The rows are grouped in 4 different ways at once. Each group adds its own fixed numbers to the row, and there is some noise. The rows also spread widely along 14 directions, which tell nothing about the answers.
(in the rows, 128 means zero)
Known rows, each followed by its group in each grouping:
[110 122 130 106 159 147  96 101 111 143 142 133 146 146 103 128 112 128
 122  91 118 149 131 129 136 164 127 112 146  92 156 121 125 149 125 118
 131 109 106 105 149 166 142 129 103 135] : F (2) letiz j317
[135 122 120 130 108 176 156 130 111 142 127 152 120 152 141 150 132 106
 171 125 103 136 147 131 131 147  98 113 129  99 157 132 133 170 121 123
  86 111 102 123 150 129 147 113 114 110] : A (2) Bap j553
[146 113 140 148  90 183 107 137 146 123 142 125 152 135 136 151  81 107
 141 129 132 129  57 126 124 131 123 121 109 113 123 112 138 133  99  68
 130 138 118 153  95 114 164 130 131 111] : F (0) zotin j527
[137  84 141 116 109  92 121 117 129 126 132 136 177  96 114 124 128 137
 126 156 163  55  90 127 143 125 146 163 143 203 109 108 150  96 130 132
 130 167 171 132 124 122 169 148 140  86] : N (1) dofo j277
[ 84 114 156 121 147  84 107 135 118 152 161 115 156 121  99 170 107 119
  88  86 117 163 117 121  94 159 110 152 143  86 141 128 116 139 126 149
 135 106 120 115 110 147 124 144 119  99] : Q (0) dofo j553
[160 144 133 122 117 108 113 127 125 115 108 127 118 155 126 121 138 112
 124 115 125 155 136 139 133 110 106 141 145 100 153 139 102 152 147 193
 120 115 116 165 142 146 108 117 145 110] : N (1) zotin j277
[152 133 165 119 148  77 156 121 120 164 135 154 144 125 134 149 144 124
 148 140 108  98 168 178 108 159 148 174 134 119 132 117 146 161 117 158
  97  82 121 149 181 160 143 129 135 141] : Q (0) letiz j317
[ 98 109 133 113 140  70 174 144 120 145 130 141 116  93 106 130 113 118
 117 132 121 166 140 122 108 154 112 126 149 124 121 138 123 122 146 154
 118 104 125 102 113 122 140 137 108 100] : A (2) Bap j527
[129  91  63 133 113 131  86 150 158 130 158 140 183 144 130 129 105 123
 102 105 147 109  38  71 148 110 116 115  94 148 165  90 117 115 101  87
 139 149 136 139  80 121 138 124  92 105] : N (1) zotin j553
[133 144 135 110 118 135 156 135 128 156 131 141 125 125 122 136 100 134
 149 155 115 175 113 132 129 150 142  97 112 115 132 110 137 123 119 116
 124  79 111 108 139 104 133 105 105 139] : F (0) dofo j527
[106 118 116 125 147  89 136 144  86 180 140 136 123 141 128 141 159 182
 121 131 107 124 154 148 150 113 131 162 131 161 159 120 104 107 127 145
 102  83 170 103 131 158  86 163 123 123] : A (1) letiz j553
[134 100 150 121  72 101 144 138 116 131 129 108 128 101 118 159 102 153
 131 134 158 135  84 157 130 118 118 130 136 151 135 113 180 119 115 133
 119 117 144 142 130  95 161 120  85  65] : N (0) Bap j527
[113  93 114  98 124 132 153 133 148 139 141 144 148  94 111 110  95 115
 135 149 134 167 104  92 131 169 121  89 135 134 133 111 148 121 122  95
 132  89  96  95 107 116 173 125 104 106] : F (1) dofo j317
[151 117 118 109 138 188 161 132 124 115 121 141 102 119 154 119 128 116
 136 124 120 106 148 107 129 158 116 110 123 158 132 134 158 138 108  89
 130 101  95 120 112 140 153 136 123 143] : A (0) letiz j553
[137 124 119 126 139  83 115 139 157 121 146 131 155 128 135 130 146  83
 102 119 125  99 133 112  98 136 124 171 115 131 121 123 109 140 129 149
 141 135 109 160 105 143 122 127 149 131] : Q (1) dofo j317
[103 111 119 137 132 137 147 147 105 130 113 150 113 131 121 104 118 130
 136 130 126 146 126 116 147 129 109 109 152 126 142 147 104 131 147 135
 104 136 147 112 105 137 128 155 136 103] : N (2) letiz j553
[124  93 132 121 108 110 126 122 141 165 156 122 172 128 107 149 119 126
 136 133 132 127 121 129 126 149 120 133 122 117 143 111 145 138 122 127
 106 110 120 126 146 124 157 104 104  92] : Q (0) Bap j553
[125 150 134 123 135  45 156 149  98 127 108 158 121 126 121 128 106 169
 126 122 150 130 105 163 133 120 161 115 141 125 146  99 148 138 113 158
 117 132 164 132 175 122 127 127  72 104] : N (1) letiz j527
[135 137 148 108 134 133  84 100 144 131 143  99 147 131 104 130 118 133
 110 129 134 108 106 119 134 121 150 146 119 139 116 118 126 106 138 124
 156 144 132 125 129 126 121 116 133 150] : F (0) letiz j553
[147 156 145 150  82 150 108 129 137 104 113  78 100 139 143 136 126 144
 133 135 152 106 106 156 129  69 145 129 105 149 110 129 143  99 125 114
 147 171 154 158 132  90 103 111 120 127] : A (0) Bap j527
[106 157 131 137 153 137 107 104 115 137 143  75 111 143 142 158 182 157
 124 103 123  75 212 159 118 122 152 140  91 141 127 119 144 120 114 106
 143 137 131 107 180 141  87 108 105 171] : A (1) dofo j527
[128  98 114 125 110 125 142 132 123 165 140 146 161 138 122 140 117 150
 145 141 132 123 104 139 147 134 134 124 119 147 147 100 146 122 111 108
 104 102 144 115 142 124 146 128  90 106] : F (2) Bap j553
[ 92 138 139 165 141 140 129 136  92 161 129 133 114 153 127 128 158 133
 149 129  98 130 165 159 135 103 118 139 145 113 138 158  67 128 149 144
  92 145 162 121 132 161  87 156 172 120] : Q (0) Bap j317
[162 128 157 121  97 174 141 117 139 104 105 133 130 120 129 117  88 113
 158 150 141 119 110 133 133 139 134 106 138 133 117 125 160 138 116 110
 130 133 113 142 141 112 170 117 137 114] : N (0) dofo j553
[ 96 144 181 119 142 131 160 122 135 124 128 127 112  73 109 154  80 113
 130 132 116 154 117 117  84 160 145 111 140 113  91 131 157 111 134 105
 154 108 113  93 121 102 152 142 123 148] : Q (2) zotin j277
[109 132 143 131 146 139 119 120  92 157 153 132 142 129 130 178 139 142
 116 105  98  97 114 141 118 127 138 154 128 151 134 123 126 114 116 110
 135 121 153 114 117 152 110 160 132 141] : Q (0) Bap j277
[ 83 124 129 118 133 150 118 118 164 100 124  79 114  83 103  98 109 121
  96 135 159 127 128  72 115 118 137  95 121 170  85 142 142  63 157  97
 190 165 129  82  82  84 124 122 118 148] : Q (2) dofo j553
[111  83 115 110 133 164 143 134 115 120 151 161 141 115 131 164 106  76
 119  82 108 133  97  90 105 183  79 117 146 109 150 129 145 169 110  95
 119 122  84 114  89 150 183 142 108  94] : A (2) Bap j277
[142 172 162 109 117 129 119 107  79 124 107 146 119 151 119 148 119 143
 145 121 126 129 112 168 151 116 156 129 149 123 135 116 132 140 128 155
 128 132 149 125 177 128 121 119 125 119] : F (1) dofo j527
[168 166 132 120 141 136 148 100 131 167 137 180 165 143 144 144 160 112
 186 172  93  24 134 147 138 131 189 151 101 168 107  97 128 127 120 106
 115 147 147 130 185 130 134 111 159 197] : N (0) dofo j317
[132 141 140 110 117 152 145 124 124 108 109 130 112 124 124 120 104 132
 143 121 146 132 125 123 129 136 137  92 136 128 131 126 157 131 123 119
 137 137 114 107 153 108 142 106 104 121] : A (0) dofo j553
[ 95 124 156 114 137 153  87 106 126 143 157  93 147 129 102 151  96 137
 108  93 123 181 126 134 116 156 120 110 132  81 147 122 140 130 112 104
 146  91  95 104 136 148 131 124  97 122] : F (0) dofo j317
[159 125 103 149 107  57 190 184 138 101  79 174 108 130 147  78 114 127
 146 159 153 155 123 145 129 105 118  90 139 119 146 124 124 150 124 180
  87 133 143 169 150 112 136 120 105  80] : N (1) Bap j277
[121 103 135 119 115 102 108 136 179  86 127  64 113 104 112 111 108  99
  84 108 166 171 145 104  98 145  91 123 124  94 114 139 147 137 146 146
 155 136  80 148 102 109 148  98  98 104] : A (2) letiz j527

New rows. What belongs after each?
[ 88 123 146 149 112 142 128 157 140 103 124  83 101 104 123 125 102 122
 102 124 149 173 125 110 104 117 101 109 129 120 112 152 126 102 134 113
 153 136 126 120  74 100 114 140 128 104] : Q (0) dofo j553
[141 123 108 107 106 130 118 125 130 107 118 115 121 132 126 114 139 116
 129 123 155 114 129 110 145 120 122 113 130 149 137 125 133 131 139 141
 138 156 120 128 132 112 136  98 116 106] : A (1) dofo j527
[138 154  99 135 109 152 135 143 125 117 114 143 119 166 150 123 134 133
 151 124 139 119 126 131 145 109 136  94  97 128 151 114 136 137 110 109
 123 138 129 129 153 103 111 102  87 143] : F (2) dofo j553
[145 119  91 117 129 126 155 140 153 153 130 149 131 130 135 107 147 111
 147 162 125 120 140  96 133 135 130 104  98 144 135 119 120 126 143 124
 115 119 113 120 125 119 131  94 122 160] : Q (0) letiz j277
[145 148 140 125 123 119 137 131 107 126 115 129 114 144 136 145 116 139
 127 122 119 153 124 162 127 124 136 125 130 115 144 119 136 143 110 142
 126  97 125 145 153 134 117 119 107 120] : F (1) Bap j527
[141 127 146 140 140 113 121 132 168 130 144 143 173 132 127 142 113  59
 136 140 111 112 119 112  88 161 128 147 116  84 107 118 102 160 132 131
 125 154 103 157 121 134 149 112 167 144] : Q (0) dofo j277
[122 128 130 112 140 152 132 119 147 128 127 120 120 119 116 110 110 116
 131 136 127 155 139 117 126 148 132 104 126 116 122 128 135 124 135 105
 139 108 102 110 126 128 141 121 115 155] : F (2) letiz j317
[181 147 120 150 133  66 143 138 164  95  96 124 135 132 162  87 160 143
 134 158 168  42 173 166 123  94 171 137  96 173 108 104 156 122 113 141
 131 166 157 174 190 124 118 108 118 152] : N (1) dofo j277
[137 148 169 139 118 176 125 127 160 127 143 105 126 118 137 174  76 117
 135 124 104 154 104 134  86 145 138 125  99  85 116 114 159 131  90  71
 148  87  90 135 121 111 137 120 119 158] : A (0) zotin j553
[109 104 140 112 135 177 129 105 137 137 133 146 152 115  99 116 111  84
 156 148 112 126 120  89 134 162 122 107 149 122 108 139 106 128 160 107
 125 159 112  88 111 132 169 130 165 132] : A (2) dofo j277
[144 125 145  96 143 150 134  90 150 132 149 142 162  91 120 153 113 100
 132 139 110  55  96  99 109 155 162 141 125 174  90 108 160 106 117  83
 159 148 118 106 126 119 171 121 142 170] : A (0) Bap j277
[134 131 139 147  89 108 138 168 121 147 127 113 107 144 142 159 130 133
 139 144 124 163 113 154 123 103 109 152 110 106 141 130 107 133 130 148
 100 108 138 159 111 106 106 128 127 105] : A (0) letiz j527
[112 110 125 135 160 117 161 135 125 143 130 131 120 130 129 121 123 145
 119 109 113 149 186 145 112 161 114 110 131 107 151 132 143 142 106 118
 109  77 109 112 152 164 127 142  94 121] : A (2) Bap j553
[119 151 114 167 153  95 167 166 139 108 100 158 109 130 139  83 123 105
 135 152 130 118 147 138 120 112 139 108 121 123 100 140  86 131 144 133
 112 178 154 137 122 127 115 143 146 139] : F (2) Bap j527
[161 116 126 123 141 134 105 131 148 157 141 126 145 161 143 125 115 137
 108 133 106 174 118 152 127 144 126 151 106 108 149 116 121 131 100 114
 130  35 104 167 107 170 113 149 128 149] : F (2) letiz j317
[165 171 119 133 117 116 141 137 142 131  87 128  99 160 142  82 157 126
 145 178 130 138 159 136 145  79 143 121 110 153 113 146  86  98 166 173
 132 122 148 148 132 109  73 106 162 172] : Q (2) dofo j277
[ 79 124 125 164 208 127 122 128 167 152 148 131 167 134 108  98  96 127
 119 116 108 149 183 124 104 177 139  77 109  56 134 120 104 144 104  73
 116 130 109 103 158 180 131 133 121 163] : N (0) dofo j553
[137 143 167 118  98 129 200 141 126 125 106 118  76  78 145 159 105 158
 159 172 122 158 128 154  98 126 151 102 119 150 108 117 195 106 102 106
 131  73 120 109 151  74 138 120  86 131] : A (1) Bap j277
[109  91 141 131 142  85 122 135 129 120 136 133 152 123  99 119  76 120
  98  90 141 186 110 135 112 165 101 113 165  75 150 124 131 160 115 145
 120 109 111 140 120 165 158 137 102  59] : Q (1) Bap j527
[142 144 100 145 143 140  91  99 164 102 113  93 137 154 128  71 162 126
 128 126 159  61 176 135 146  90 153 109 104 150 115 127 126 112 143 117
 144 205 139 142 176 133 110  98 118 164] : F (2) Bap j317
[142 146 171  91 132 159 146  79 113 165 130 152 131 114 107 152 132 112
 171 156  83 108 145 133 136 152 150 149 149 145 105 135 120 118 161 138
 121 101 124  94 157 132 146 131 171 165] : A (2) zotin j277
[171 140  82 127 112 102 124 144 184 170 136 129 147 163 136 108 151 109
 145 190 119 133 121 109 147 103 140 126  66 126 132 110  79 118 149 138
 117 122 124 159 126 104 101  68 140 178] : N (0) letiz j527
[197 143 107 128 131 113 120 149 137 120 109 150 133 186 167 109 126 137
 114 112 136 137 116 151 131 114 132 122 102 118 166 105 129 159  94 145
 123  81 116 195 140 162 106 115 108 147] : Q (0) letiz j277
[116 104  85 151 117 121 117 157 148 150 137 126 157 180 122 101 139 123
 144 127 145 164 157 123 147 131  91  91 107  76 175 125  97 159 133 140
  80 135 113 133 152 135 123  90 103  93] : F (0) dofo j553
[ 95 141 147 120 141 181 120  91 119 154 133 129 129 126  98 124 111 134
 159 140 104 150 135 125 144 133 147  81 141 107 129 130 120 116 137  98
 130 132 126  82 157 132 129 115 130 146] : Q (1) Bap j317
[158 170 157 144 119 140 124 126 144  97  95 163 137 163 127 110  81  85
 162 132 128 147 108 143 121 133 143 103 138  62 123 123 111 174 131 148
 122 156 113 163 160 120 139 100 143 129] : Q (2) dofo j553
[132 118  95 144 121 129 156 147 163 124 108 154 129 122 122  65 133  86
 160 175 130 114 131  98 144 107 116  93 133 132 119 147  79 125 167 138
 100 192 137 133 116 117 141 114 166 121] : N (0) Bap j317
[ 94 147 182 167  88 170  79 129 139  99 134  17  81 132 121 173 113 124
 109 100 132 186 142 153  86  91  95 134 116  62 112 161 124 123 136 123
 153 157 112 149 112  98  90 111 129 105] : A (0) Bap j527
[169 139 144 105  93 110 138 140  96  82  77 105  78 126 139 104 130 172
 104 109 180 133 128 152 142  86 124 118 153 183 140 136 170 106 125 176
 153 115 145 150 133 112 110 132  95  89] : A (0) dofo j277
[ 90 150 100 102 111 126 150 136 108 148 138 138 113 121 121 157 153 121
 149 132 126 112 128  89 137 116 133 105 108 157 135 121 127 105 154 132
 138 148 140  71 133  67 107  95  87 142] : Q (2) dofo j553
[128 168 167 134 133  95 141 144 106 104 114 122 101 121 140 156 135 128
 114 111 126  97 140 148  95 113 139 168 135 137 113 135 133 126 124 156
 139 150 148 141 134 118  98 146 136 126] : A (0) dofo j553
[138 139 120 125 135 123 128 124 113 120 112 153 125 144 127 105 122 128
 134 123 129 130 119 137 143 112 138 112 146 132 140 128 112 132 132 145
 127 136 141 136 142 143 115 130 129 116] : Q (1) Bap j317
[158 149  99 117 110  99 175 173 111  94  76 162  79 143 145  79 119 135
 128 128 154 172 127 123 144 108 109  78 143 131 164 140 133 145 130 183
 114 110 123 148 132 110 113 113  93  89] : N (0) dofo j553
[109 155 107 132 145 103 138 130 108 112  99 102  86 135 128  85 164 170
 126 125 160 111 201 149 151  94 143  85 122 155 138 133 131 111 139 148
 130 159 154 105 180 124  89 108  96 134] : N (1) dofo j527
[ 68 118 138 130 134 115 162 134 111 154 161 132 130 103 117 194 144  86
 146 103  99 110 167 115  84 171 102 137 133  93 129 133 138 164 139 131
 105 142 109  84 146 111 148 116 104 112] : Q (2) Bap j553
[103 140 136 151  90 106  73 142 153 105 145  86 147 144 125 184 103 114
 117  89 159 126  69 126  99  96 131 129  94  72 138 100 141 137 122 114
 140 197 132 147 141  76 125  88  67 112] : A (2) letiz j277
[113 137 190 135 103 133 137 106 118 147 133 106 136 108 109 178  98 163
 163 143 125 119 109 173 115 118 162 121 129 118 116 111 169 112 116 108
 118 140 157 104 182  96 143 117 102 122] : A (0) Bap j277
[133 135 155 175 111  89 126 170 120 107 108 135 121 153 136 126 107 117
 134 123 141 140 109 170 118 103 112 145 142  83 133 137  97 161 129 162
  94 166 155 185 123 139 125 149 149  80] : N (0) letiz j527
[ 68 139 160 181  94 163 146 142 116 133 116  74  74 111 134 138 149 150
 176 162 134 121 180 169 124  87 126 115 119 117 105 157 126 107 154 107
 103 175 161 104 146  83 106 139 135 121] : N (2) letiz j317
[142 108  87 112 147  81 119 146 138 145 141 162 161 138 131 106 129 122
  98 120 136 110  95 105 138 128 130 140 120 155 149 108 111 122 120 133
 132 114 132 147 100 154 124 137 116 134] : Q (0) letiz j317
[147 105 140 124  84 166 115 112 110 129 128 107 130 151 123 148 114 137
 140 112 139 149 119 159 145 134 101 114 137 105 162 127 157 158 112 132
 109 109 111 150 151 137 152 106 104  76] : N (0) Bap j527
[160  70 129 174  76 116  93 155 155 141 144 106 186 166 146 136  98 158
 127 140 169 141  83 180 140 119 119 148  95 116 151  94 145 136  76  97
 102  99 139 198 116 144 148 130 112  65] : Q (1) dofo j527
[133 116 125 172 124 116 158 165 131 122 107 138 119 139 146 100 131 132
 145 127 143 126 160 157 122 118 107 112 127 116 139 142 119 147 123 135
  91 137 141 155 133 147 130 145 136 104] : Q (0) zotin j277
[108 114 131 160 154 129 172 163  82 126 124 177 108 127 158 142 131 120
 151 119 104  99 154 159 122 158 115 133 143 115 137 136 122 174 104 108
  81 134 140 131 127 171 150 174 145 103] : N (1) letiz j527
[105 156 121  86 119  90 128 134  93 117 120 138 112 114 107 147 133 134
 114 101 147 111  77  99 134  99 146 111 139 154 136 115 137 109 157 166
 150 182 161  88 138  81 118 110  81 124] : F (0) letiz j277
[127 137  93 123 101 102  84 122 140 151 134  92 141 166 104 108 175 126
 132 142 155 119 140 110 165  75 121 127 103 137 141 131  72 102 185 174
 125 191 155 126 141 104  81  76 132 126] : A (0) dofo j527
[103 130 168 135 155 138  96 119 153 101 155 107 150 113 117 171  89  68
  90  86  99 137 100 106  67 165 116 160 134  77 101 135 123 145 118 108
 165 142  92 139  92 141 142 149 144 130] : F (2) Bap j553
[ 93 115 128 126 143 137 111 109 139 162 149  65 120 104 101 110 144 164
 109 141 134 133 176 124 139 120 129 120 114 160 119 142 124  72 152 108
 148 113 140  96 122 132 106 124 128 147] : N (0) zotin j527
[155 161 105  88 126 108 131 117  94 125  92 146  99 161 122  78 163 142
 131 118 152 137 162 135 169 103 129  95 151 152 164 138 117 128 160 201
 129 120 132 124 174 134  90  91 107 126] : Q (0) dofo j317
[ 98 115  94 127 144 157  70 119 130 140 169 105 155 158 113 148 154  88
  95  82 107 117 125  77 122 128  92 144 117 113 149 139  80 134 146 128
 143 160 115 123  88 153  99 119 144 129] : Q (0) Bap j553
[121 135  99  90 106 133 122 112 139 161 150 119 135 123 104 145 135 120
 132 142 122 133  94  84 141 115 137 106 106 148 133 111 118  97 155 124
 144 142 125  91 123  86 121  76 104 146] : A (0) Bap j527
[129 138 121  88 147  38 160 121 143 150 138 141 139  92 105 141 152 103
 119 138 119  97 139 104 104 138 145 142 131 148 120 115 132 120 161 182
 134 137 128 110 158 104 129  93 106 146] : N (0) Bap j277
[114 124 113 100 149 116 130 113 110 140 143 148 141 124 122 137 152 121
 138 114 123  85 144 121 138 151 140 130 133 139 143 114 136 145 131 130
 117 144 122 100 164 142 147 118 105 134] : F (1) letiz j317
[123 150 157 122 125 213 172 127 113 103  91 127  57 115 142 117 106 114
 157 141 105 190 161 125 116 143 114  76 143 113 115 158 138 124 134 109
 140  92  92  98 114 114 128 136 141 149] : A (2) dofo j277
[128 145 118 134 142 133 142 136 122 110 103 153 113 143 121  92  98 122
 134 124 130 157 121 130 140 125 138  81 141 110 128 131 111 139 134 130
 127 148 134 125 134 130 127 126 115 126] : F (2) Bap j527
[161 112 140  95 126 110 145 131 134 140 133 154 136 119 121 124 126  79
 127 148 112 131 114 106 124 158 111 164 144 136 119 135 103 145 153 161
 121 108 104 145  94 141 155 127 169 124] : A (0) letiz j527
[188 132 167 115 103 152 148 113 130 110  99 136 123 134 147 125  92 149
 152 141 153 103 113 172 132 138 159 129 126 149 122 107 199 141  93 113
 133  84 125 160 165 121 163 120 104 126] : Q (2) letiz j553
[151 133 122  65 155 191  87  78 114 130 125 120 120 150  96  89 117 118
 101 112 116 170 122  90 167 153 126 104 153 135 141 138 106 124 155 136
 166  89  91 108 109 170 128 113 148 160] : F (0) letiz j527
[152 122 127 145 122 133  85 127 147 110 129  97 143 160 148 130 128 145
 102 100 151 118 128 151 120 112 127 137 102 132 143 113 147 120  94 108
 146 116 126 168 131 147 113 133 102 130] : A (2) dofo j277
[162 119 114 142 100 162 153 159 118 132 135 185 143 151 161 156 109  81
 160 138 101 121  63 126 129 138 110 135 119 119 135 117 112 164 104 104
  99 131 120 165  95 128 153 134 146 106] : F (0) Bap j527
[132 157 194 116 115 146 126 110 114 136 137 109 124 116 124 191 101 121
 133 129  97 145 119 150  95 147 138 160 134 103 114 127 151 131 112 129
 143  83 111 131 138 117 126 130 136 135] : N (0) dofo j553
[145  90  72  80 123 128 100 108 147 159 163 175 195 138 102 121 101  98
 114 131 113 144  32  63 157 139 125 114 130 145 161  98 106 120 128 117
 137 106 113 125  86 138 156 110 116 116] : N (1) Bap j317
[148 153 117  97 129 189 113 102 121 133 121 152 117 151 117 110 120 100
 140 124  98 161 105 100 150 121 124  95 145 115 150 142  93 130 149 135
 139 122 101 122 119 137 115 110 149 146] : A (0) Bap j317
[135 148 153 136 164 124  92 120 127 119 114 109 121 153 118  97 131 126
  95 112 116 151 158 141 121 113 127 146 144 113 126 155  72 116 145 157
 146 129 137 148 111 179  81 156 181 146] : A (0) dofo j277
[109 160 163 109 134 175 138 121  60 127 107 162  82 140 114 139  86 134
 143  87  95 208 109 141 134 141 110  88 186  79 163 155 108 151 130 148
 119  90 115 104 135 156 119 153 127 105] : A (0) zotin j317
[137 111 120 120  83 101 104 147 144 143 147  90 139 145 121 148 133 118
 109 126 150 174 113 122 120 117  96 142 105 111 147 122 123 130 136 160
 132  98 110 157 106 103 114  92 106  95] : Q (0) dofo j527
[138 131 136  93 139 105  96  85 156 130 144 139 181 109  88 136  82 119
 121 125 136 104  69 106 131 152 171 116 126 130 120  86 149 121 124 110
 158 144 125 118 157 121 170  97 105 137] : N (1) zotin j527
[ 99 122 192 139 162 140 117 102 111 181 169 139 177 121 102 179 123  98
 147 135  80  95 145 151 108 176 142 187 139 104  98 131  97 138 135 109
 112 130 137 114 127 173 143 158 199 140] : Q (0) dofo j527
[115 151 176 127 143  50 129 117 127 131 129 146 158 104 103 148 113 105
 121 127 122  97 100 149  98 123 160 176 157 117  94 126 115 123 146 169
 136 165 161 141 143 122 129 147 142 121] : Q (2) Bap j317
[121 116 136 112 162 116 116 121 121 126 128 131 138 126 103 109  93 144
  84 101 121 154 112 118 126 142 126 126 156 133 139 134 119 114 119 129
 148 103 132 122 105 168 123 157 126 114] : A (0) Bap j553
[114 102 133 168 129 167 148 140 152 133 126 120 132 129 133 119 101 124
 157 148 114 161 153 141 120 144 109  87 126  84 137 134 127 147 113  87
  96 119 113 129 140 144 151 131 134 111] : N (1) Bap j277
[163 173 164 108 126 184 126 105 139 143 130 116 104 140 149 158 125 113
 149 144  90 139 137 142 107 137 149 137 107 111 118 125 144 134 112 109
 148  67  87 144 144 128 113 105 142 197] : Q (0) letiz j317
[129 132 128 108 150  91 170 115 111 157 130 153 124 102 126 137 169 120
 138 148 103  72 166 138 121 137 146 159 139 177 114 130 134 120 143 150
 120 113 141 111 149 137 127 141 135 148] : N (2) Bap j317
